There are 4 nested groupings, the coarsest first. Each group lies inside one group of the grouping before and may be the whole of it. The rows also spread widely along 11 directions, which tell nothing about the answers.
Known rows, each followed by its group in each grouping:
[ 0.27  0.05  0.92 -1.12 -1.24  0.18 -4.17 -1.11 -1.27  0.61  0.84 -3.54
 -0.24  1.33 -1.28  1.57  4.02 -0.61 -1.26 -0.53  2.01] | zape rele j_701 lov
[-0.67  0.56  0.60 -0.83  0.43  0.45 -0.50 -0.74  0.60  0.76  2.52  1.96
 -0.07 -1.61  2.15  0.90  0.39 -0.25  1.06 -1.74  0.09] | sedi Guk j_407 zem
[-0.01  0.41  0.86  0.21  1.63 -1.95  0.10 -0.15 -0.66  1.54 -0.09 -0.45
  0.35 -0.84  0.28  0.98  1.20  0.35  0.77  0.06  0.89] | sedi Guk j_355 Neka
[ 1.61  1.02  2.74 -0.22 -0.47 -3.07 -1.27 -1.55  1.00 -1.48  3.49 -2.50
  3.55 -0.59 -0.24  2.23  1.75  0.25 -0.32 -1.75  2.94] | laka noli j_917 zis
[-0.24  1.39 -0.52  1.45 -0.08  0.12 -2.02 -1.28  0.28 -0.95 -1.86 -2.70
  1.15  0.17 -0.71 -0.73  0.63 -1.49 -1.30  0.34  2.45] | zape rele j_701 zafo
[ 1.95 -2.63 -0.86 -1.53  2.85 -0.09 -3.35 -0.64 -2.18 -0.54 -3.58 -1.69
  2.55 -1.10  1.87 -0.10 -0.43 -1.38 -0.42  2.37  0.94] | laka noli j_484 Nugep
[ 0.21  2.36  0.20  1.26 -3.10  2.26 -3.53 -1.24  1.26 -0.79  2.15 -1.48
 -0.26  2.65 -0.96 -2.47  3.13 -0.10 -1.87 -1.96 -1.53] | zape zoru j_88 divuv
[ 0.15 -0.54  0.93  2.25  1.76 -2.31  0.26  0.82  1.02  4.64  2.65  1.82
 -0.92 -4.53  1.23 -1.11  0.99  1.92  1.07  1.36 -0.87] | laka noli j_484 Zino
[-0.04  1.13 -0.21  1.25 -1.05  1.10 -2.13 -1.63 -1.34 -0.06  0.78 -0.73
 -1.52  1.11  0.32 -0.58  1.77 -0.36  0.15  0.14  0.61] | zape Zoga j_855 dinot
[ 1.41  0.57  0.61 -0.73  2.38  1.44 -1.55 -1.50 -0.13 -0.24 -2.41  1.60
  0.28  2.20  1.39 -0.20 -1.54 -0.95  2.11 -1.78  0.65] | zape rele j_272 Bana
[-0.91  0.20 -0.33  1.46  1.40 -2.07  0.59  1.32 -2.03  2.56 -3.32  1.25
  0.11 -1.78 -1.31 -0.59  0.57 -0.92  0.53  2.25  1.81] | laka ranuv j_501 Gukin
[-1.63  3.25  0.06  1.33 -0.64  0.91 -1.09 -1.27  1.43 -3.17  0.00 -1.45
  1.45  0.05  0.84 -2.43  0.26 -2.29  0.10 -0.23  2.87] | zape vefib j_783 puge
[-2.58  3.28  0.32  1.16 -2.08  1.56 -2.00 -1.41 -0.45 -2.13  2.04 -2.23
 -0.72  1.13  1.69 -3.24  2.06 -0.96  0.49 -0.04  0.81] | sedi tora j_448 fod
[ 0.60  1.45 -0.19  1.16  1.42 -0.13  0.44 -1.21 -0.55  1.83 -0.58 -0.46
 -2.30  1.32  1.34 -0.17  0.03  1.59  1.50 -1.51 -1.12] | sedi Guk j_334 Guko
[-2.06  0.95  0.88 -1.50 -0.19 -0.02 -2.35 -0.48 -0.60 -0.78  1.67  0.60
  1.30 -1.79  0.25  1.16  0.96 -2.85  0.49 -0.28  4.18] | sedi tora j_448 Vasok
[ 1.56  0.12  1.77 -0.55  1.66 -1.46  1.28 -0.77  1.18  0.01  0.35 -1.55
  2.21  0.81  3.03 -0.33  1.94  2.71  0.69 -1.09 -3.84] | sedi Guk j_334 Nem
[ 0.46  0.40 -0.29 -0.17 -0.90  2.32 -0.86 -1.64 -1.20 -0.51 -0.68 -0.36
 -1.08  2.37  1.95 -0.75  1.82  0.88  0.61 -1.17 -3.44] | zape Zoga j_496 fodiz
[-1.63  1.07 -0.46  0.69 -0.30  0.93 -1.43  0.45  0.90  1.98 -0.55  0.63
 -0.70 -0.50 -0.57 -1.29  1.59 -1.11 -0.53 -0.98 -0.07] | zape zoru j_432 tirap
[-0.15  0.07  0.32 -1.41  1.39  0.70 -1.38  0.52 -1.04  2.47 -1.57  3.03
 -0.70  0.45 -0.52  0.31  0.86 -1.39  1.48 -0.80  0.40] | zape vefib j_111 Lipa
[-0.28  0.59 -0.62  2.76  0.98 -0.92  1.32 -0.34 -0.97  4.02  0.03  1.39
 -3.53 -2.11 -0.48  0.69  0.74  0.88  1.31  0.81  0.57] | zape vefib j_111 Gav
[ 0.10  0.48 -1.08  2.05 -0.26  0.58 -0.70 -0.69  1.45  1.32 -0.85 -0.17
  0.36 -1.39 -0.68 -0.43  0.38  0.11 -1.54 -1.00 -0.74] | zape Zoga j_496 fanev
[-0.39  0.25  1.43 -2.10  0.40  0.20 -2.36 -1.32  0.96 -0.93  0.80 -2.74
  2.07  0.64  1.48  2.09  1.85 -0.77 -0.08 -2.67  1.97] | zape Zoga j_855 golep
[ 0.32 -0.45 -0.66  0.57  0.17  0.01  2.15 -1.02 -0.87 -0.45 -2.09 -2.10
  0.71 -0.60  1.67  0.72  0.59  1.33 -0.44  0.23 -2.50] | sedi tora j_108 fum
[-1.53  0.86  0.33 -2.21  0.69  3.23 -2.06 -0.65  0.00  0.13 -1.43  1.27
 -1.01  1.93  2.15 -0.68  0.35 -1.64  1.81 -2.65 -0.15] | zape rele j_701 zafo
[-0.24  3.23  1.24  0.08  2.27  0.12 -4.70 -0.88  0.69 -0.92 -0.11 -0.01
  0.88  2.45  0.62 -3.72 -0.59 -2.48  1.95 -0.75  3.47] | sedi Guk j_355 Neka
[ 1.87  0.14  0.44  0.85  0.00  0.42 -3.02 -1.40  1.39  1.29  3.06  3.60
  0.58 -2.11 -0.56  0.87 -0.14 -0.79 -0.02 -0.97  0.91] | zape Zoga j_496 fodiz
[-1.14 -0.50  0.77 -1.80 -0.78 -0.22 -0.94  2.10 -1.64  1.22 -2.06  2.86
  2.76 -0.57 -2.07 -0.34  2.32 -1.89 -0.84  0.48 -0.83] | laka noli j_484 Nugep
[-0.14  1.33  0.07  0.70  0.18 -0.66  1.16  0.31  0.72  1.19 -1.75  2.67
  1.43 -0.90 -2.38  0.95 -0.19 -1.25 -0.22 -1.39  1.04] | zape vefib j_111 Lipa
[ 2.07  1.21  1.45  0.12  2.61 -0.25 -0.72 -2.33  1.55 -0.76  1.58 -0.39
  0.16  0.30  3.14  0.34 -0.87  0.67  2.62 -1.74  1.31] | zape vefib j_783 puge
[-0.58 -0.35 -0.09  0.53 -1.52  0.20  0.62 -0.43 -3.39 -0.64 -1.36 -0.96
 -0.30  0.45  1.09 -0.76  4.02  0.39 -0.29  3.40 -2.32] | zape rele j_701 zafo
[-0.99  1.66  1.81 -0.25  1.88 -0.13 -2.41  0.00  3.31  1.72 -0.10 -1.16
  1.04  0.47  0.28 -1.21  0.83 -0.64  0.72 -2.92  1.96] | zape rele j_272 Bana
[-1.90  0.45  0.41 -0.50 -2.06 -0.95  1.37  0.43 -4.16 -1.44 -3.50 -2.50
  1.42  2.28 -0.85  0.29  5.15 -0.47 -0.62  2.08 -1.23] | zape Zoga j_496 fanev
[ 2.10  1.06  2.82 -1.81  1.40 -0.18 -1.48 -0.46  0.17 -0.41  0.53  3.48
  1.90  3.07  0.54 -0.07  0.91 -0.69  2.29 -2.20 -0.53] | zape zoru j_88 divuv
[-0.50 -0.43 -1.34  0.13 -0.26  1.79 -1.35 -0.28 -0.96  3.14 -0.06  1.61
 -2.37 -1.31 -0.54  0.78  0.38 -0.04 -0.47 -1.10 -1.14] | sedi tora j_448 Vasok
[ 0.28  2.52  2.34 -0.27  1.28 -1.58 -2.24  0.06  3.99  0.20 -1.04 -4.16
  3.36  2.97 -1.51 -1.10  2.02 -0.20 -0.90 -4.15  1.38] | zape zoru j_88 divuv
[-0.61  0.77  0.36 -1.03  1.65  0.01  1.30  0.17  2.35  2.67 -2.87 -0.68
  0.20  0.84 -1.23  3.14 -0.38  0.07  0.12 -5.91  0.77] | zape zoru j_88 divuv
[-1.82  1.52  1.24  0.15 -0.47 -0.83 -0.70  1.32 -0.41  0.67 -0.96 -0.23
  1.37  0.59 -0.05 -2.76  2.90 -0.52  0.31  0.53 -0.26] | laka ranuv j_501 Gukin

New rows, each followed by its group in each grouping:
[-0.39  1.03 -1.93  3.04 -1.99 -0.50  1.33 -0.35 -1.66 -0.17 -1.74  2.15
  0.62 -3.00 -2.91  1.17 -0.97 -1.71 -1.80  1.21  2.43] | laka ranuv j_501 Gukin
[-0.13  0.94  0.55  1.81  0.73  0.16 -2.55 -0.70  0.50  1.48  3.45  1.43
 -1.76 -2.59  1.87 -2.40  1.64 -0.33  1.47  2.30  1.29] | zape vefib j_783 puge
[ 0.90  0.70  1.37  0.35  0.78 -1.97 -0.14 -0.75 -0.49 -0.12  1.04  0.92
  1.42 -1.11  0.05  1.00  1.34 -0.62  1.05  0.97  2.07] | zape vefib j_111 Lipa
[ 2.46 -0.13  0.55  1.21  0.48 -0.52 -1.01 -2.35 -1.32 -0.01  1.10  0.54
 -0.38 -0.65  0.27  2.23  0.10  0.15  0.76  0.59  2.05] | zape rele j_272 Bana
[-0.19  1.55  0.41  1.64  0.41 -0.54  0.11 -0.99 -0.63  0.53 -0.82 -0.87
 -0.90  1.30  0.33 -0.64  1.22  0.35  0.99 -0.32  0.40] | zape Zoga j_855 dinot
[ 0.69  1.23  2.13 -1.67  1.88  0.04 -1.39 -0.41  0.90  0.57 -0.28 -0.30
  0.73  2.82  1.74 -1.25  1.66  0.37  2.18 -2.23 -1.11] | zape vefib j_111 Lipa
[-1.62  1.39 -1.11  1.00  0.68  1.47  0.59 -0.10  0.96  0.82 -2.92  2.75
  0.06 -0.56 -0.61 -0.07 -1.73 -1.99  0.30 -2.19  1.15] | zape Zoga j_855 dinot
[ 1.26  0.08  0.85 -1.04  1.10  0.19 -2.59 -0.35 -2.16  1.64 -0.78 -0.18
 -1.41  2.48 -0.10 -0.27  2.56  0.00  1.42  0.36 -0.31] | zape vefib j_783 puge
[-0.05  0.29  0.95 -0.78 -1.99 -0.44 -0.49 -0.68  0.96 -0.06  2.32 -0.92
  2.14 -1.85 -1.20  3.10  1.41 -0.13 -1.61 -3.03  1.22] | laka noli j_484 Nugep
[ 0.16  2.53  1.10  0.45 -2.56  0.88 -0.71 -1.76  0.30 -1.13  3.49  1.65
  0.04  0.19 -0.99  1.44 -0.15 -0.60  0.47 -3.46  1.71] | laka noli j_484 Nugep
[ 0.86  0.86 -3.26  4.12 -0.98  1.34 -0.20 -2.74 -0.40 -0.92 -0.91 -1.90
 -1.54 -2.48  0.63  0.05 -2.33  0.14 -1.61  0.36  1.63] | laka ranuv j_501 Gukin
[-1.21  2.75  1.35 -0.93  0.91  0.70 -0.12 -1.05  1.66 -1.50  0.37  0.39
  1.18  1.41  1.91 -0.35 -0.73 -0.93  1.82 -3.87  0.96] | sedi Guk j_355 Neka
[-1.97  0.38  0.15 -1.98  1.14  0.21 -2.33  0.73  0.21  0.30 -2.27 -2.73
  1.85  0.76  1.14 -1.50  2.53 -1.25 -0.70 -0.52  0.00] | sedi Guk j_334 Guko
[-2.10  1.83  0.34 -1.66  0.59  0.68 -0.52  0.63  3.52  2.34 -0.48  1.24
  1.20 -0.39 -1.53  1.82 -0.81 -1.34 -0.56 -6.44  1.33] | sedi Guk j_407 zem
[ 0.46 -0.44 -1.20 -0.72  0.99  0.74 -1.99 -0.49  2.13  1.76 -1.44 -1.27
  1.32 -1.24 -0.84  1.69 -0.40 -0.33 -2.36 -3.11  0.15] | sedi Guk j_334 Nem
[ 2.03  0.17  0.88  1.57  0.09 -2.52  1.54 -1.34 -1.34 -0.43  0.53 -0.74
  1.48 -1.14  0.17  1.68  0.35  1.39  0.22  0.54  0.19] | laka noli j_484 Zino
[-0.70  4.80  1.97  1.77  0.43 -1.63 -0.12 -0.71  1.37 -0.64 -0.88 -2.74
  1.08  3.87 -1.32 -2.87  0.71  0.19  1.15 -2.50  1.03] | sedi tora j_448 Vasok
[-0.79  1.50  0.11  0.18 -0.45  1.69  2.38 -0.52  1.65 -1.18 -1.89  2.14
  1.75  1.08  1.29 -0.57 -0.38 -0.11  0.35 -3.17 -2.89] | zape Zoga j_855 dinot
[-1.78  0.40  1.68 -1.30 -1.58  0.27 -0.89 -0.97 -0.83  0.06  4.87 -0.47
 -1.14 -1.61  2.98  1.30  3.01  0.26  1.55 -1.16  1.04] | laka noli j_917 zis
[-0.46  1.62  2.41 -1.37 -0.07  0.65 -3.25  0.29  1.22  0.39  2.28  1.07
  1.34  1.38  1.01 -2.69  1.74 -0.52  1.25 -2.25 -0.62] | laka noli j_484 Zino
[-0.49  2.46 -0.50  2.94 -2.60  0.78  1.72 -2.24 -0.15 -2.46  1.48 -1.46
 -0.27 -0.56  1.05 -0.61  0.37  0.70 -0.40 -0.07 -0.77] | sedi tora j_108 fum
[ 0.11  1.63  1.10  0.85  1.79 -1.96 -0.46  0.15 -1.48  0.49 -0.80  3.18
  1.09 -0.23 -0.78 -0.75 -0.28 -1.69  1.80  1.32  2.26] | sedi Guk j_355 Neka
[ 0.46  1.00 -0.79  1.72 -0.42  1.52  0.34 -1.07 -0.07  0.24 -0.21  1.03
 -1.28 -0.11  0.79 -1.14  0.57  0.50  0.29  0.00 -1.87] | zape vefib j_783 puge
[-1.19  1.65 -0.33  1.10 -0.49  0.33  1.55 -1.02 -1.77  0.15 -0.37  0.57
 -1.57 -0.05  0.42  0.45  0.22 -0.08  1.18 -0.46  0.12] | sedi tora j_448 Vasok
[ 1.26 -0.78  1.58 -2.50  3.84 -2.49 -3.61 -0.86  1.79  0.72 -0.03 -4.22
  3.25 -0.85  1.34  2.18  0.89 -0.44 -0.13 -1.60  3.63] | sedi Guk j_334 Nem
[-2.72  2.01  0.13  0.05 -1.13  0.84  0.93  0.05  2.12 -1.13 -0.82 -0.40
  1.90 -0.72 -0.06  0.15  1.07 -1.68 -0.91 -2.76  1.19] | zape zoru j_88 divuv
[-0.59 -0.01 -0.43 -1.53 -0.07  2.58 -2.19 -0.66  1.42 -0.42 -1.18 -1.76
  1.43  0.64  1.69 -1.15  0.62 -0.42 -0.98 -2.37 -2.19] | sedi tora j_108 fum
[ 0.06  1.47  1.49  1.21  0.72 -2.17  2.10 -0.36  0.93  0.31 -0.53  0.25
  2.03 -0.03 -0.27  1.04  0.78  0.42  0.66 -1.32  0.38] | zape Zoga j_855 golep
[-0.70  2.58 -1.10  1.42  0.49  2.74 -2.57 -0.35  1.66  1.83 -2.48  0.12
 -2.00  3.09 -0.67 -3.61 -0.32 -0.78  0.01 -3.13 -1.29] | zape zoru j_432 tirap
[-1.41  0.33  0.27  0.55  1.66 -0.48  0.39  0.75  0.31  2.49 -1.42  3.41
  0.09 -2.65 -0.11  0.04 -0.07 -1.50  1.11  0.55  1.54] | zape rele j_701 zafo
[-0.81 -0.05  0.90 -0.62  0.33  0.63 -2.14  0.56 -0.65 -0.05  0.55  2.44
  1.01 -0.76  1.76 -2.29  2.66 -1.64  0.75  2.06 -0.41] | zape zoru j_88 divuv
[ 2.32 -2.09  0.85 -2.15  1.82 -1.07 -0.53 -0.59 -2.53  1.35 -0.57  2.44
  1.47 -0.83  0.28  3.59  0.27 -0.10  0.94  0.17 -0.25] | sedi tora j_448 fod
[-1.89  0.60  1.93 -1.22  0.89 -1.52 -1.05  0.00  2.11  0.58  2.81 -1.18
  1.83 -3.30  2.17  1.24  1.37 -0.66  1.01 -1.72  3.72] | laka ranuv j_501 Gukin
[-2.39  1.61  0.08 -0.06 -0.12  0.25 -2.10 -0.14  0.70  0.31  0.18 -0.40
  0.25 -1.07 -0.60  0.17  1.13 -2.78 -0.19 -1.15  3.98] | zape zoru j_432 tirap
[-0.78 -0.30  0.09 -0.98  0.34  0.47 -0.49 -0.16 -0.92  2.60  0.10  0.05
 -1.86 -0.72  1.07  1.89  1.07  0.52  1.06 -2.01  0.51] | laka ranuv j_501 Gukin
[-0.85  0.28 -1.05  1.78  0.29 -0.22  1.87  0.03  0.27  2.49 -1.18  0.17
 -1.02 -2.82 -0.22  0.94 -0.79  0.74 -0.29 -1.34 -0.09] | laka noli j_484 Nugep
[ 0.29  0.80  1.15  0.06  0.22 -0.40  0.88 -0.59  0.62 -0.61  0.78  2.15
  1.86 -0.95  1.05 -0.07  1.03 -0.43  0.92 -0.13 -0.48] | zape vefib j_111 Gav
[-2.44  1.18  0.31 -1.25 -0.84  1.43  0.88  1.00 -0.59  0.51 -2.13  1.19
  0.16  1.16  0.86 -1.14  1.61 -0.44  0.80 -2.08 -1.90] | laka ranuv j_501 Gukin
[-0.44  2.47 -0.75  0.24  0.39  2.96 -3.03 -2.75  2.13 -2.07  0.89 -2.56
 -0.52  1.37  2.93 -1.58 -1.51 -0.69  0.30 -3.68  0.98] | sedi Guk j_355 Neka
[ 1.95 -0.47  0.19  0.58  2.88 -1.68 -0.28 -0.90 -1.36  0.16 -1.83  1.24
  1.27 -1.58  1.32  0.93 -1.82 -0.58  1.63  1.19  2.48] | laka ranuv j_501 Gukin
[-0.93  1.66  1.96 -0.87 -1.02  1.26 -2.98 -0.64  0.93  0.75  4.90  1.48
 -0.79 -0.52  1.61 -0.87  1.57 -0.37  1.62 -2.46  0.83] | laka noli j_484 Nugep
[-0.95  1.34 -0.15  1.08 -3.40  0.93  0.20  0.55 -1.75  1.22  0.47  2.51
 -0.65  0.26 -2.59 -0.41  2.08 -0.14 -1.05 -0.85 -2.07] | laka noli j_484 Zino
[ 1.79 -1.35 -0.66  2.06  3.38 -2.05  3.94 -0.81 -1.92  0.12 -3.52  0.28
  0.69 -2.41  4.24 -0.31 -1.40  1.97  1.97  3.17 -1.92] | laka ranuv j_501 Gukin
[ 0.97 -0.98  0.19 -0.37  0.30 -0.12  0.56 -0.83 -0.35  0.43 -0.07  2.23
  1.44 -1.71  0.43  3.04  0.24 -0.26 -0.10 -0.88 -0.17] | zape Zoga j_855 golep
[-1.73 -0.48  1.98 -2.98  0.53  0.01 -1.14  2.04 -1.73  1.09 -0.90  2.58
  2.30  0.76  1.30 -2.25  3.96 -0.98  1.17  1.38 -3.15] | sedi tora j_448 fod
[-0.64 -0.87  0.26 -1.53  0.59 -0.43 -1.70  1.61  0.01  4.21 -1.29  2.02
  1.08 -1.47 -2.95  1.72  1.46 -1.02 -1.20 -1.64  0.04] | sedi tora j_448 fod
[-1.64  0.93  1.47 -0.19  0.95 -0.90 -1.87  1.85  0.48  2.70 -0.46 -0.05
  0.74  0.03  0.03 -3.32  2.46 -0.17  0.65  0.01 -0.71] | laka noli j_484 Zino
[ 0.96 -0.47 -0.55  1.92  1.04  0.48  1.18 -2.61  0.01 -1.63  0.43 -0.26
  0.16 -2.87  4.09  0.38 -0.85  0.66  0.90  1.63  0.22] | zape rele j_272 Bana
[ 0.82 -0.68 -0.31 -0.34 -0.48  1.08 -2.24 -0.55  0.53  2.06  1.04  0.22
 -0.19 -0.81 -0.14  0.72  0.80  0.52 -1.01 -2.35 -1.22] | laka noli j_917 zis
[-1.29  0.73 -0.43  0.47  0.29  1.10  0.34  0.07 -0.87  1.61 -0.68  2.05
 -1.25 -0.66  1.00 -1.32  0.47 -0.12  0.98 -0.03 -1.81] | sedi tora j_448 Vasok
[-1.08 -0.04  1.62 -2.72 -0.40 -0.19 -0.64  0.31 -1.72  1.75  1.81  1.38
 -0.50  0.33  0.86  2.12  3.56  0.08  1.24 -1.25 -0.72] | sedi Guk j_334 Guko
[ 0.87  1.37  1.71 -1.01  2.22  0.44 -2.82 -1.34  1.18  0.42 -0.56 -1.00
  0.22  2.39  1.13 -0.32  0.18 -0.51  1.71 -2.66  1.59] | zape rele j_701 lov
[ 1.56  0.37  0.16  0.34  1.55  0.37 -2.31 -1.26  0.09 -2.38 -0.48  1.51
  3.05 -1.27  2.02 -2.17 -1.99 -1.92  0.58  1.17  1.25] | laka noli j_484 Nugep
[-2.08 -0.13 -0.84  0.33 -1.30  0.20 -0.77 -0.51 -1.22  0.42  0.78 -2.00
 -0.73 -3.08  1.06  1.31  1.89 -0.66 -0.71  0.56  2.44] | laka ranuv j_501 Gukin
[-1.04  1.92  0.72  1.76 -0.14 -0.30 -2.03 -0.25  0.78  0.37  1.60 -1.16
  0.07 -0.71  1.06 -3.38  1.17 -0.16  0.38  0.31  0.71] | laka noli j_484 Zino
[-2.24  1.19  0.86  0.17 -2.02  0.82  0.35  1.51  0.31  0.15  0.22  2.87
  1.43 -0.29 -0.20 -2.54  3.73 -1.10 -0.53  0.61 -2.57] | zape zoru j_88 divuv
